Every row belongs to one group in each of 4 separate groupings. Each group adds its own fixed numbers to the row, and there is some noise. The rows also spread widely along 10 directions, which tell nothing about the answers.
(in the rows, 128 means zero)
Known rows, each followed by its group in each grouping:
[159 127  85 163 123 147 126 150 134 133 133 123 132  82 133 132 144 112
 109 131 126 148 114 153 162 144 113 147 138 125 144 156 142 168  88 134
 131]
U Z272 Z301 V
[144 164 105 154 142 132 167 170 132 133  79 129  95 121  99 113 186 121
  86  98 141 169 142 145 162 127 118 149 136 141 180 153  89 137 135 141
 143]
H Z91 Z798 L
[133 132 137 108 157 138 132 159  93 133 132 134 122 127  94 107 121 148
 130 138 124 103 216 161 110 125 161 112 126 125 109 158 136 140 147 144
 115]
U Z783 Z798 D
[142 113 124 101 118 153 125  73 136 158 154  96 137 107 119 145 106 119
 136  95  70 102 123 152 135  95 167 158 117 108 131 152 133 155 101 140
 110]
Q Z559 Z274 F
[163  65 115 143 127 118 120 168 168 146 119 143 144  90 122 132 165 135
 108 129 152 119 156 129 112 131 126 134 156 128 109 136 167  95 104 158
 141]
N Z783 Z274 F
[175  88 114 128 142  94 107 152 112 133 137 166 169  95 135 124 147 147
 133 174 169  96 138 133 171 148 110 150 144 127  76 175 152 133 108 149
 115]
N Z272 Z301 V
[124 126 131 160 128 153 123 151 150 148 101 127 104 111 120 135 151 130
  94  94 155 117 168 134  83 126 143 126 129 110 130 143 104 106 154 155
 132]
J Z559 Z301 L
[ 91 140 108 109 152  98 157 123  97  88 150 140  96 132 127 173 123 113
  98 127 169  98 152 134 148 102 131 144 134 168 120 142 139 153 140 153
 147]
J Z91 Z301 D
[133 126 130 121 135  96 123 191 119 113 104 143  98 108 104 107 154 153
 106 109 118 138 196 158 124 117 154 121 145 120 108 155 137 113 143 144
 134]
H Z91 Z301 D
[145 170 135 148 136 113 134 157 112 148  76 128 102 108 120 104 164 149
 100  96 132 145 158 156 132 129 155 150 140 104 145 174  73 125 163 138
 116]
Q Z91 Z301 F
[164 116 159  84 170 162 134 163  98 125 126 148 141 126  79  94 126 158
 127 166 111 109 191 160 176 114 137 111 100 134 101 149 160 137 131 142
  93]
H Z91 Z301 V
[140 101 170 131 152 205 126 104 132 122 140 114 151 120 107 135 127 139
 146 140 132  99 138 112 164 108 119 120 109 139 103 146 125 168 130 150
 121]
N Z272 Z798 D
[101 128 126 159 134 151 128 192 139  77 130 150  94 121 125 164 150 115
  92 126 176 145 158 130 126 144 109  91 147 137 105 127 150 159 133 157
 189]
H Z91 Z301 D
[167  69 132 143 124 102 111 166 159 109  93 152 133 100 125 140 183 150
 107 146 134 145 141 109 153 128  99 133 164 134  98 155 158 110  96 163
 151]
H Z783 Z274 V
[201 105  87 137 136  34 129 142 100 142  94 156 145  95 126 103 177 148
 113 155 161 121 139 140 182 119 103 190 163 147 118 197 119 114 117 147
 103]
U Z272 Z798 V
[148 163 134  93 148 151 120 158  99 108  82  91 135  82  82 107  95 147
  98 109  87 180 177 188 157 138 142 125 126 100 138 177 125 153 130 118
 102]
H Z559 Z798 L
[104 136 115 169 135 164 133 185 139 108 136 135 104 106 123 148 136 116
  91 117 157 141 158 144 106 152 129 100 137 115 118 137 133 159 131 150
 164]
J Z272 Z301 F
[124 138 113 160 149 168 162 142 148 161 112 120 102 121 110 130 170 116
  90  97 183 103 158 126  95 119 142 132 118 141 170 115  98 123 148 148
 137]
N Z783 Z798 L
[136 138 164 164 141 153 140 149 143 156  68 102  88 122 104  95 171 157
 114  71  90 139 172 123 100 101 156 131 128 109 139 165  68 115 162 154
 118]
J Z272 Z798 F
[184  57 122 125 120 106 116 103 149 186 137 127 141 111 120 109 175 152
 141 119  84  85 148 126 123  83 159 166 137 127 121 144 142  96 102 156
  91]
U Z783 Z301 F
[112 153 121 153 119 155 113 128 118 112 130 115 120 113 136 161 113 121
 114 113 122 143 126 139 132 137 129 121 141 117 119 164 115 176 116 146
 153]
U Z559 Z301 V
[144 130 120 131 127 190 110 104 130 149 155 111 134  90 119 133 110 109
 120 113 115 130 126 171 148 122 141 144 123 122 146 141 144 168 102 128
 105]
U Z91 Z301 D
[144 141 106 143 146 110 178 169 106 123 111 128  96 153  93  98 179 137
 119 120  91 128 169 127 172 104 129 141 134 151 149 171 108 144 130 148
 152]
U Z272 Z798 D
[131 118 156 159 143 125 136 117 130 138 119 168 101 140 134 147 171 133
 115 130 226  56 165 107 105  98 137 135 123 137 108 137  89 111 183 173
 133]
Q Z91 Z301 D
[142 137 126 134 152 199 119 145 126 144 136 132 129  91 107 123 108 123
 108 141 180 114 171 172 113 145 145 101  97 101 117 115 146 153 136 133
  94]
H Z272 Z301 V
[ 93 153 159 170 114 140  93 100 134 116 102 108 101 104 162 175 140 144
 120  69 117 150 115 105 100 131 150 126 154  94  99 168  74 170 137 152
 147]
H Z783 Z301 V
[136 162 135 178 152 205 139 113 124 173 109 135 127 145 128 122 168 110
 127 127 148 116 131 128 158 151 125 138 119 122 160 170  64 189 131 154
 127]
U Z783 Z798 D
[164  64 130 141 110 141  78 121 149 118 129 123 156  84 130 153 137 144
 131 120  95 140 127 133 136 122 111 145 161 118  85 165 165 136  77 162
 129]
J Z559 Z798 V
[ 85 108 122 172 121 144 133 195 155  87 154 138 109 136 144 160 166 119
 117 100 119 128 142  94 107 137 129  92 157 135 107 139 153 160 109 166
 219]
N Z783 Z301 L
[133 141 146 152 142 145 177 153 139 146  95 117  88 149 105 114 197 145
 108  96  92 120 155 116 136  92 149 140 117 130 168 143  74 121 150 156
 149]
Q Z783 Z301 F
[ 85 153 164 163 155 252 133 155 134 154 155 131 128 145 128 130 125 114
 134 121 137 104 165 129  97 168 157  70  97 101 120 131 105 187 146 153
 153]
N Z783 Z301 F
[148 111 198 162 133 162 109 115 143 142  92 143 111 129 127 126 167 158
 133 117 164  82 164 107 110  94 140 129 120 115  96 149  82 104 180 169
 116]
Q Z91 Z301 D

New rows. What belongs after each?
[165  99 125 162 147 163 128 149 155 165 104 167 128 115 117 121 170 130
  94 146 204  90 160 134 113 141 107 132 117 131 123 133 115 102 132 165
 117]
J Z559 Z301 V
[ 74 174 115 104 153 152 179 142  88  82 164  98  92 133 107 167 110 115
  93 110 108 128 150 149 147 107 154 117 108 141 159 126 129 182 133 139
 159]
Q Z783 Z301 F
[146 113 102 120 143 180 110 127 125 136 153 137 160  81 121 146  98 107
  96 158 169 114 131 177 145 155 112 132 115 122 125 130 166 161  87 138
 105]
J Z559 Z301 V
[155 106 107  77 157  98 142 130  97 124 142 130 135 114  93 120 137 146
 120 142 100 116 167 159 168 105 144 147 127 145 122 149 163 135  98 139
  99]
H Z783 Z798 V
[117  92 116 126 126 151 126 179 130  74 167 116 111 103  97 145 121 121
 117 128 104 131 179 143 125 107 126 100 144 149 101 130 199 158 106 151
 169]
U Z272 Z798 D
[110 123 182 137 143 230 104 143 140 110 135 117 127 113 111 144 118 136
 132 125 105 136 160 136 126 141 138  85 115 104 103 131 146 177 121 145
 137]
H Z783 Z301 D
[111 109 132 137 128 175 122 122 146 133 144 119  98 127 106 148 127 129
 113  86 136 101 173 134  68 105 159 103 119 123 108 115 140 140 137 165
 142]
H Z559 Z798 V
[132 122 104 140 137 184  90 113 124 149 170 139 156  82 140 158  98  97
 114 146 209 101 151 176  98 170 133 125 133 109 108 135 161 187 110 141
 104]
U Z783 Z798 D
[133 127 111 136 120 116 118  99 124 134 139 136 125 106 147 167 130 114
 111 117 174  94 131 133 128 124 133 160 140 120 120 156 111 154 131 152
 128]
Q Z559 Z301 D
[118 126 128  80 158 130 128 127  71  97 167 133 133 133  98 148  76 138
 124 162 150  79 199 159 123 105 145 108 113 154  83 159 165 154 138 155
 120]
U Z559 Z798 V
[125  80 123 136 112  78 120 155 151 100 132 139 101 120 128 150 155 140
 129 105  95 118 158 104 128 102 134 128 161 128  79 155 164 130 109 160
 170]
H Z272 Z274 D
[159 106 151 104 125 167  93 145 135 106 104  87 141  68  86 109 114 155
 121  98  51 175 160 177 143 110 141 135 139 104 118 160 166 127 107 129
  96]
J Z91 Z798 L
[105 139 119 161 124 145 120 125 131 127 144 117 112 115 140 150 130 125
 129  90 130 119 131 120 105 132 148 119 140 116 105 154 110 181 130 153
 160]
N Z272 Z798 V
[153 109 107 117 140 213 126 109 146 141 160 104 158  88 106 143 118 107
 117 130  97 143 111 168 166 135 120 132 108 122 148 119 174 184  64 134
 105]
H Z783 Z798 V
[136 121 135 109 150 141 131 130 113 143 130 133 122 132 104 118 142 139
 131 119 103 109 181 144 135 120 155 123 126 124 118 152 130 149 129 145
 113]
H Z783 Z798 D
[131 135 128 177 137 108 131 126 123 142 117 166 115 146 154 140 180 132
 129 122 154 103 120  90 150 138 126 139 134 122 100 173  77 169 140 170
 145]
H Z272 Z301 V
[123 120 174  98 151 166 110 111 105  94 133 120 144 102 110 150 102 147
 127 144 150 105 153 142 161 113 129 119 118 138  89 148 143 150 144 140
 120]
N Z91 Z301 D
[108 126 135  95 151 156 135 134  95 109 167 132 129 141 110 132  99 131
 132 135  87 106 164 148 152 122 143 111 112 127  98 160 147 176 110 153
 136]
J Z559 Z301 V
[136  99 129 119 125 141 109  85 136 155 164 108 140 112 120 132 128 135
 150  90  91  93 127 132 120  85 160 150 129 125 111 148 141 143 118 149
 112]
N Z91 Z798 L
[150  87 123  97 150 131 131 143 113 125 167 149 140 120  98 132 134 139
 122 161 155  72 188 156 118 110 145 127 117 135 101 124 184 126 122 158
 109]
Q Z783 Z798 V
[145 114 109 142 140 125 124 182 128 108 120 138 132  77 122 133 133 131
  94 144 170 143 156 158 135 153 114 128 145 123 108 154 149 139 121 141
 129]
J Z272 Z301 F
[140 113 118 175 114 179 103 153 157 132 128 125 122  89 125 137 151 110
 111 108 128 159 127 153 127 142 115 128 157 121 137 155 145 165 102 147
 150]
U Z91 Z798 D
[146 147 135  95 149  84 113 131  88 113  73 111 119  60 106 128 117 169
  90 117 140 145 174 175 129 118 153 157 146 115 116 169 114 101 148 132
  77]
J Z783 Z301 V
[144 117 164 155 142 187 152 118 129  91 100 102 115 130 101 142 159 141
 123 129 105 143 119  99 196  89  87 134 128 161 140 158 102 161 124 152
 149]
U Z272 Z798 D
[ 92 153 132 164 143 128 184 143 108  84 120 134  70 178 116 164 182 125
 103 112 143 126 128  89 164  86 105 122 137 185 144 161  84 167 141 175
 199]
U Z91 Z798 V
[200  89 106 107 124 102 113 134 136 150  93 127 146  88  99 103 155 153
 113 126  97 141 153 160 161 111 126 170 139 126 125 165 144 104  98 142
  87]
H Z559 Z798 V
[161 116  80 107 129 102 104 112 123 179 161 146 138  88 126 109 130 119
 126 115 129 100 145 179 126 131 166 161 126 110 120 145 156 138 106 135
  80]
H Z91 Z301 V
[126 114 158 123 141 195 128 171 136  89 138 102 107 117  83 131 122 137
 112 126 110 132 173 146 127  90 137  92 122 140 126 126 168 130 131 145
 147]
U Z91 Z301 L
[141 123 101 134 146 136 140 160 138 161 134 143  96 111  98 105 144 122
 101 107 191  82 218 165  65 124 161 115 114 112 121 111 137 111 165 147
 109]
H Z272 Z798 D
[130  78 174 142 143 124 116 181 133  80 108 152 128 123 113 147 163 160
 116 139 195  92 190 101 107 102 107  98 152 150  65 146 146  97 167 176
 162]
N Z91 Z798 L
[135 131 110 110 141 159 148 132 120 100 124 110 136  96  99 153 111 117
  91 130 157 138 136 152 165 126 109 140 129 154 147 140 145 157 112 131
 146]
N Z559 Z798 D
[176  91 167 162 129 150 107 163 150 123  72 134 137 111 119 116 194 168
 121 127  76 173 131 110 173 134  96 134 158 118 113 177 119 132 103 159
 138]
H Z783 Z798 V
[112 117 110 186 104 151 132 133 158 152 145 133 102 153 144 149 166 109
 126  90 114 102 125  98 106 113 140 125 138 129 135 152 106 161 119 169
 179]
U Z559 Z301 L
[152 133 117 142 141 107 138 165 118 160 106 148 105 128 103  93 172 138
 111 111 155 104 194 150 107 108 153 138 138 130 133 166 106 107 162 156
 115]
U Z91 Z798 L
[118  96 133 182 132 186 154 181 153 128 162 160  98 170 112 130 184 114
 128 129 127 108 153 109 121 114 111  91 130 154 122 134 151 159 114 179
 201]
U Z91 Z798 V
[126 115 183 140 138 225  95 119 142 132 130 110 138  99 115 133 112 143
 130 116 111 131 143 148 123 122 140 109 116 107 100 147 129 157 127 149
 106]
J Z91 Z301 F
[187  80 154 112 139 149  84 154 130 127 100 147 162  88 101 120 126 160
 115 162 160 116 187 154 136 139 114 118 132 114  75 160 161 112 124 156
  96]
H Z559 Z798 V
[121 105 106 185 113 147 130 149 169 125 122 111  86 107 126 150 168 122
 101  79 129 147 130 123  93 110 124 133 148 127 129 128 127 134 117 159
 166]
J Z272 Z798 V
[163  91 112 109 143 103 124 131 113 158 157 162 149 127 126 108 149 132
 141 144 102  91 145 148 167 118 140 155 130 132 100 175 148 138 104 156
 104]
J Z91 Z301 F
[183  71 150 112 137 183 107 169 145 131 107 121 155  95  76  95 140 162
 124 137  61 145 179 160 148 121 121 124 128 117 114 156 177 106  89 148
 106]
J Z559 Z798 V
[172  46 132 137 109 123 130 156 163 136 138 133 131 132 109 119 189 153
 136 116  68 109 149 112 134  85 120 143 150 138 111 153 161 107  97 173
 155]
Q Z559 Z798 F
[139 154 114 114 144 134 152 119 129 151  94 126 116 118 102 126 136 120
 100 107 127 130 148 148 153 125 140 150 119 123 157 156  99 144 133 132
 120]
H Z559 Z274 D
[117  88 129 139 124 209 105 137 152 130 200 129 155 109 133 152 114 104
 142 131 109 108 117 141 140 137 133 100 126 132  97 125 189 189  79 150
 157]
N Z91 Z301 F
[134 128 124 119 145 118 151 173 106 108 108 127 116 129 108 114 168 148
 112 122  47 165 143 132 179 127 126 145 145 134 140 175 132 143 100 143
 143]
J Z783 Z301 V
[133 105 125  96 144 158 119 113 111 135 194 133 145 109 113 142  97 121
 135 136 150  72 166 171 121 107 151 131 110 131 100 128 176 160 120 156
 101]
Q Z91 Z798 F
[177 111 104  93 132  97 103 117  90 116 134 101 151  71 105 121  99 147
 131 139  92 139 146 176 171 108 137 163 146 126 110 181 165 146  94 129
  85]
U Z272 Z798 V
[145 168 100 168 140 122 165 160 120 144  74 136  98 126 111 117 177 122
  83 117 154 145 148 132 162 135 112 151 136 145 179 174  68 129 142 141
 151]
U Z559 Z301 D
[117 148 147 164 137 161 128 144 132 112 106 117 102 118 120 144 142 131
 111  96 145 139 154 115 122 123 130 112 131 115 117 155  95 166 150 152
 148]
H Z272 Z798 L
[111 134 107 133 130  81 140 130 123 126 120 141 114 116 133 144 145 123
 114 101 148 115 144 124 135 119 143 152 155 138 120 165 117 139 139 147
 154]
N Z91 Z274 D
[143 122 173 116 136 192 115  94 130 115  99  75 116  87  86 129 108 149
 122  98  96 139 152 137 141  87 141 130 112 119 120 138 122 146 139 132
  92]
H Z272 Z798 D
[159  72 183 115 153 202 116 103 139 111 126 131 154 113 102 151 123 144
 122 170 159  83 143 119 160  94  93 121  99 148 100 134 147 120 129 162
 107]
J Z559 Z301 L
[115  99 187  86 151 158 108 136 103  79 138 110 115 105  88 137  85 169
 130 131 105  94 216 149 106  86 159  93 113 122  65 135 164 117 161 148
 106]
J Z272 Z301 D
[138 110 126 131 136 108 139 151 113 110 122 131 148 130 140 137 168 145
 133 133  65 150 106 102 210 133 113 149 156 145 118 192 120 173  90 151
 162]
N Z783 Z301 F
[177 100 114 134 140 168 143 162 143 155 127 142 141 118  98 112 164 126
 106 144 142 114 164 154 146 129 115 143 123 128 143 142 142 125 113 153
 126]
Q Z559 Z798 F
[168  93 132 129 139  91 138 144 135 167  97 147 128 138 107 101 177 159
 130 113 138  80 178 113 114 100 144 143 137 130 113 167 100  88 152 163
 122]
N Z559 Z798 L
[174  97 151 120 141 164  87 151 134 130 110 146 160  81 103 106 135 142
 124 145 124 144 160 172 162 147 111 138 143 115  99 169 159 139 107 140
  94]
J Z91 Z798 D
[117 144  90 162 106 117 144 105 146 149 142 114  97 118 144 150 170 105
 115  62 104 124  95 129 133  97 152 170 138 122 170 149  95 162 125 145
 148]
Q Z91 Z301 L
[168  91 101 122 129 109 147 140 147 128  99 119 111  90  96 134 173 131
  86 117 142 136 153 142 141  99 123 160 136 152 154 119 151 100 110 140
 119]
H Z783 Z798 D
[106 125 138 125 153 156 138 100 115 156 160 152 119 160 127 141 124 119
 132 120 149  51 167 124 110 117 162 124 107 124 101 153 101 156 147 166
 126]
J Z559 Z301 D
[133 137 111 121 116 125 125 116 133 134 121  91 105  87 108 128 128 128
 110  64  92 152 143 157 124  98 160 153 139 121 145 142 132 141 126 129
 112]
H Z91 Z798 L
[145 117 175 106 163 170 111 171 104  95 115 128 126  99  86 116 105 165
 114 157 146 117 204 151 133 121 135  84 108 117  76 136 152 127 150 141
 109]
H Z272 Z301 V
[145 128 146 134 146 182 133  57 124 168 131  97 120 102 115 140 109 129
 122 115 176  76 149 140 105  81 153 143 101 131 128 131  91 134 158 144
  75]
U Z272 Z798 F
[103 158  94 136 154  92 170 153  94 112 124 160  95 141 127 145 151 112
  90 123 191 118 157 141 143 126 124 142 143 160 131 166  95 155 152 159
 155]
J Z91 Z798 F
[165  84 118 122 126  91 124 167 131 134 114 146 148 117 123 116 170 155
 126 136  95 125 143 118 170 123 121 145 151 134 106 182 137 118 106 153
 145]
N Z559 Z301 F
[149 108  98 147 136  80 148 134 135 145 121 151  95 119 123 147 178 127
  92 133 200  82 168 128 115 100 133 156 140 161 139 126 120  95 144 159
 128]
U Z783 Z301 D
[138  61 133 159 133 156 110 150 162 161 162 178 130 147 127 132 168 126
 131 138 151  59 174 118  93 127 129 112 133 123  82 135 155 123 116 181
 145]
J Z559 Z301 D
[134 126 149  92 157 162 119 140  95 106 141 118 139  94  95 143  87 143
 114 159 151 102 191 169 126 113 151 114 115 129 114 135 165 136 141 136
  96]
U Z783 Z301 L
[153 132 124 128 126 122 136  93 117 156 122  93 110 112 114 116 137 144
 133  93  65 112 134 135 144  79 168 161 122 124 145 159 104 134 123 137
  98]
U Z272 Z301 V
